Each new row is followed by its nearest point in the smallest flat space through zero that holds the last named rows.

Z60, 3 rows:
[[ 23  53  35  36  61 -19 -16  -6 -23  25 -19  32  40   6 -43  10  19]
 [ -9   6 -25  35  13  -3  24  -5  27 -16  20  57   1 -10 -19 -45 -28]
 [ 35  17 -18 -13   8   3  -4  37  53   5  67 -68  26  37 -15 -32 -15]]
New rows:
[-15  35 -29 -31 -16 -30   3  29 -17  -1 -42  -7   4 -15  18 -13  -1]
[-4 -6  2 -6 -7  1 -1 -3 -7  0 -8 -3 -6 -3  7  8  4]
[-42  12  39   1 -47   3  45 -37 -38 -14  -4  28  -1 -36   1  36   1]
[-23 -17   6   2 -13   1   4 -21 -28  -6 -37  35 -20 -22  14  18   7]
[-26  -2 -19   9  11  27  -3 -26  37  -1  22 -23   0  23 -31  -5  -9]
[  6   2 -12   1   1   1   5   9  21  -4  23  -8   4   7  -5 -18 -11]
[-14  27  37 -17  -6 -23  22 -20 -53   6  29  -6 -14  36  34   1 -17]
[  1  -1   8  -7  -2   0  -6  -1 -10   4  -9  -9  -1   0   5  13   8]

Z294:
[[ 21  18  54 -39  29  22  50 -18 -37 -38  -4  37  22  -4 -10  15  30]
 [ 16  -6  -5 -24 -24 -31  36 -27   2  34   0  10  33  27  13  -4  -6]
 [-18 -32  26 -15 -56  55 -39   5   2   4  43 -16 -17  53  -7  -6  20]]
New rows:
[ -9  16   6  -6 -22 -10 -33  -3 -11  16   5 -15 -14 -10  -7 -29  19]
[ -7  -7  -4   5 -11   7 -15   5   6   4   7  -8  -8   6   0  -3  -1]
[ 58 -18  -5 -36 -25   1  22   4 -20 -16  23  71   7   0  -6  11 -41]
[ 13   2  17 -24  -3  -4  30 -17 -11   2   0  16  21  12   2   3   8]
[ 45  -4 -29 -65  71   9 -25   7 -28  14 -20  -9   5  -2  26   5   4]
[  7  11   3  -2  19  -8  16  -3  -7  -9 -11   9   6 -14  -1   4   1]
[-14 -71  16   4  18 -10  11 -70   0 -10 -32  17 -26  25 -32  71 -48]
[ 5  1  4 -8 -1 -4 11 -6 -3  2 -1  5  8  4  1  1  2]
[-19  17  -4  33  16  -5  40 -71  10  67   8   8 -32   0  12 -15  10]
[  7   0 -14  -2  -6 -26  15 -10   6  20  -6   2  14   4   8  -3 -10]

Z415 (3 x 17):
[[ 66  57  27 -40  30 -19  24  18  61 -31  15   8   0 -69  19   8 -14]
 [-25  38  26 -26  16  34  23  63  13  29 -31 -36   1  31  -7   6 -25]
 [ 54 -26   0  52   8 -35 -85   1   9 -13   4  16 -32   1   1  22  31]]
New rows:
[-21  -9  -1 -34   3 -43  -5  34   2 -46 -15  22 -15 -71  -6  -6   9]
[ 24  11   3 -10   6 -12   7  -8  16 -16  12  10   2 -29   8   0  -1]
[-30  21  26   7  -6 -67  23 -11   9  30   4  29  17   1   4 -18 -36]
[ -6   5  -2 -12  -2   3  20  -8   0  -3   4   2   8  -9   2  -6  -5]
[ 40 -11  31  11  -9 -28 -71 -30 -17   6  19 -22  23 -45  -7  15  25]
[ 37 -15  -4  25   2 -26 -40 -15   7 -17  12  17 -14 -15   4   9  18]
[  6 -22 -24  19 -68  -6 -17  38  23  13  50   9 -21   9   7   5 -46]
[  3  -8  -2  11  -1  -4 -15   0  -3   1  -1   1  -5   6  -2   3   6]
[ 35 -15 -62   2 -20 -71   0   1  35 -32 -43  -7  32  12  -5  -9  -9]
[ 18  -6  -3   7   0 -13 -11 -13   4 -11   9  11  -3 -14   4   2   7]

Z39 (3 x 17):
[[-49 -27   7 -21  38  11  34  41  29 -15  46  -5  -8  45  24  13 -20]
 [ -5 -32   5  69   9  32  -6   4 -15 -32 -37 -25 -11  12 -40  29 -40]
 [  1 -62 -13  44 -45   1   7  18 -25 -12 -13 -21   1  23 -45 -41  48]]
New rows:
[  9 -14  33  23  31 -11 -28   5 -51  -5  15  13  18 -35  10   3 -23]
[  6   9   3  10   5   5  -8  -9  -3  -3 -13  -1  -1  -9  -4  13 -16]
[  6   0   5  -2  45   0 -28 -51  40   4 -19   7   5  29  32 -11 -21]
[ -1  20   5  -9  18   3  -3  -6   8   1   1   5  -2  -7  13  19 -22]
[  3  47  -3   6  15  11 -44 -18  31 -14  47  44 -14 -11 -46  -2 -34]
[  6  26   5  -6  15   3  -9 -13   5   3  -6   6  -1 -14  10  20 -23]

Z312 (3 x 17):
[[ -5  11   7  22 -10   9  33 -60 -39  37 -49 -26 -74  19 -56 -65  -2]
 [ 13 -38  65  26  -2 -10  69 -54 -26  49  21 -48 -29  23 -11  -3   3]
 [  1   9  53  45  -1  13  38 -57  -3  16  46 -32 -85  28 -40 -82  80]]
New rows:
[ 48  15  -4  24  28  10   8 -39 -41  28  24  14 -12  16 -29  -6 -31]
[  1  -6  11   7  -3  -1  19 -22 -15  18 -12 -14 -18   7 -13 -10  -7]
[-21  32   4 -24  42 -27  14 -37  -7  -5 -17  31  13 -10 -45  23  31]
[-2  6 -6  0 -1  2 -3 -2 -2 -1 -8  2 -7  0 -6 -8  0]
[ -8  20 -39  28  43   3 -46 -22  36  42  20  36 -43  46  28 -47  39]
[ -7  26  -7  10   1  13 -18  -1  13 -19  14   9 -30   2 -15 -43  43]
[ 37  37 -11 -39  41  18 -27  47 -40   1 -25  28 -41 -38 -40 -28  30]
[-10  31 -32  -2  -2  12 -28   5   3 -17 -24  17 -21  -4 -19 -34  10]

Z139, 3 rows:
[[-14  64  67  -6  56 -39  11  43  33 -11  -8  21  57 -69  13 -31 -30]
 [-14 -40  -7 -57  -1 -59  13  92  29  29  51  21 101 -37  -2  -9  -3]
 [-15  -2  -5 -58 -22 -38  19  90  25  27 -52  33  75 -83  70  -3  31]]
New rows:
[ 44 -45   9  -3  16   8   4 -25 -18 -31  -9  23 -45 -18   6  24   0]
[  4   0  -7   9  -7  14  -3 -19  -8  -3 -12  -5 -23  11   2   5   6]
[ -7  21 -26   5 -24 -10 -36 -19 -25 -48 -35  48 -22 -23  -9  18  35]
[  2   9  -6   5 -12  15   0 -12  -7  -2 -36   0 -22  -5  22   6  14]
[-17 -35  49 -28   4 -29  10 -40 -38   7  10  12  44 -27 -49 -20 -36]
[ -3   1  15  -2  20 -17   1  12   9  -1  35   1  24   0 -22  -9 -19]
[-45 -48  38   2 -13 -28  21   1  -9   3  12   6 -27  15   1  40  -2]
[  1 -15 -11  -3  -7   0  -1   0  -3   4  13  -3   1  11  -8   3   2]
[-34   6 -16  48  45  -4 -32   1  40   2  -1  10  32 -47 -31 -33 -12]
[ -4  22  28   3  28 -15   2  10  12  -7  13   4  20 -16  -9 -13 -19]
[  6 -42 -21 -29 -20 -16  48  32  43  -1  -5 -33 -36 -33  44 -12   5]
[ -2 -17 -19 -20 -23  -4   4  23   1  13 -18   7  14 -14  24   7  20]

Z862 (3 x 17):
[[-18 -15  63  22  15  11  -7   4 -23  59  23 -22 -26  22  -4  11  15]
 [-25 -84  97  63 -17  57  20 -25 -61  83  63 -57 -24  26 -72  21  33]
 [-48 -56  27  27 -38   4   4 -26 -36  -3  37 -39  40   3 -40  49 -12]]
New rows:
[ 19  34  -1  14  28   2 -16  30  13 -32 -27 -23 -15 -37 -54  13   5]
[ 13   5 -13  -4   1   3   4   1   7  -7  -7   8  -3  -4   0 -11   2]
[-45  -9 -26  22 -13   9  -3  44   2 -21  -5  51 -13   5  -4  20  51]
[ 1  1 -6 -2 -2 -2  0 -1  2 -6 -2  2  4 -2  0  0 -2]
[-10  30   7 -25  69  -8  64 -36   2 -27  37 -29 -34  42  -8 -75  28]
[ 27   7   3   1  14  17   8   6   6  18  -6   9 -28   2  -2 -27  17]
[-20  26 -34 -28  19   8  33 -31  10  11 -14 -38 -37 -51 -17  15 -34]
[  6   2 -13  -4  -3   0   3  -1   4 -11  -4   5   4  -5  -1  -4  -2]
[  6  -6  -7  -8 -56 -10  -1   9  39  -2 -15  45   7  49  36   7  49]
[  6  12 -11  -8   5  -6  -2   4   9  -7  -9   8  -1  -3  10  -6  -2]
[  2 -15  27  17 -40 -25   8   2 -69 -20   2 -27   6  34  33  -5 -55]
[-28 -12  14   5  -9 -11  -8  -5 -11  -1  11 -14  18   4  -1  26 -10]

Z157 (3 x 17):
[[-31  57  54   5 -21  53  22  10  20  31 -24 -60  39  49 -55 -48 -26]
 [-44 -12 -68  35 -82  28 -41 -12   6  74  65 -71  17 -70 -55  34 -29]
 [ -8 -28  -6 -73   4  -8   3  13   2  -4 -48 -67  19  54  40  36  -1]]
New rows:
[-14 -23 -17   8 -15 -19  -5  11  -9  10  10  -3 -35   8  67  13  34]
[  7 -26 -23 -15   5 -19  -9  -1  -6  -9   1   4  -9  -9  25  25   8]
[-42 -13   5   9 -11   1  30  10  63 -45  18   6  25  68  25  -2  31]
[  2   5  17 -17  11   1  10   5   2  -9 -22  -7   5  27   8  -6   1]
[  4 -37 -11  -4 -20   7   9   7  71  63  13   7 -19   6  -7 -13 -71]
[-12   2  -9   6 -19  10  -6  -1   3  18  10 -21   7  -9 -16   3  -8]
[  0  29  70  36  39  12  61   8  -5 -10  10  -4 -38   9   3  -8  -9]
[  8  30  40  15  19   9  19   2   3 -13 -12  27   0  19 -12 -37   2]
[ 42 -46  -3 -14 -27  21   5   9  -6 -18 -31  29 -10  -8  26  12   8]
[ 11 -17  -9 -13  13 -17  -2   0  -5 -15  -5  14  -9   0  24  14   9]
[-13 -15   1  34  15   8  13 -34  71  -5  -3 -64 -30  10 -22 -23 -61]
[-15  14   7   4 -16  19   1   2   7  18   0 -28  14   7 -22  -9 -11]

Z337, 3 rows:
[[-38  46 -62 -26  13 -16  35  23  -4  -3  47  15  51  40 -51 -12   8]
 [ -4 -36  -4   3  -9   0 -23 -42  39  17 -17  35  52  20 -29 -66 -23]
 [-30  49 -41  25  17  54 -31   2  15 -66 -16 -30   2  46   9  34 -55]]
New rows:
[ 24  12   4 -10  13 -42 -23  46  13  28   5  22 -36  38  16  -7 -43]
[ 1  0  1  0  0 -1  1  1 -2  0  1 -1 -2 -2  1  2  2]
[ 13   7 -66 -24  38  77 -19  20  38  16 -50 -56  24 -10  -4  10 -62]
[-16  19 -21  18   7  35 -27 -10  18 -37 -18 -12   8  29   4   8 -40]
[ 56  61  11  21 -30  -5 -12  17  -8  26  18  51 -11 -52  42  15  26]
[ 15  -6  21  -5  -3 -13  13  12 -18  13   5  -6 -26 -25  15  16  23]
[  3 -34 -44 -44   9  16  15 -70   8 -49  25  34 -18 -50 -29  -2 -47]
[ -4  -5  -5   3  -1   4  -9 -11  12  -1  -5   7  15  10  -8 -15 -11]

Z704:
[[ 37  57  41 -17  55   8  52  36  16   0  36  55 -72 -54 -17 -20  53]
 [  6  -4 -41  20  50  34  42 -59  18 -26 -35  23  -5  24 -60  51   7]
 [ 23  31 -44  47   6 -21 -25   5 -16 -37   1  12  14  42  23   8 -24]]
New rows:
[  7  21  -2  22  16  11 -54  15 -10  -7 -77  19  48  26  22  23  16]
[  4   4 -28  24  -3  -8 -16  -8  -8 -17  -8  -2  17  28   8  10 -18]
[ 25  -3 -36  42  18  11 -55 -39   0 -32  32 -16  27 -21  37 -11  19]
[  9  12 -22  23  -3 -12 -17   3 -10 -17   0   1  11  23  15   3 -15]
[-40  66  15 -22   2  39  24  25   3   4   4  12 -33 -33  34   5  30]
[ 11  19  26 -14  13   1  17  21   5   8  18  16 -28 -28  -1 -15  22]
[ 51 -32  87 -38   0  16 -32  62  -2  -5 -20  14 -40  18  16  26 -31]
[  0   5  24 -14  -9  -7  -3  22  -1  13  15  -1 -10 -20  13 -19   8]
[ 12 -18 -22 -29  -3  20 -20  53  33 -24  30 -15 -26   4 -14  25  -4]
[ 2  4  4 -2  1 -1  1  5  0  1  4  3 -4 -4  2 -3  3]
[ -6  -6  56  -4 -21  -8  25   3  29  -1   2  44  19  16 -12 -10  -5]
[ -3  -3  12 -11   1   4   7   3   4   8   3   0  -7 -12  -4  -4   8]
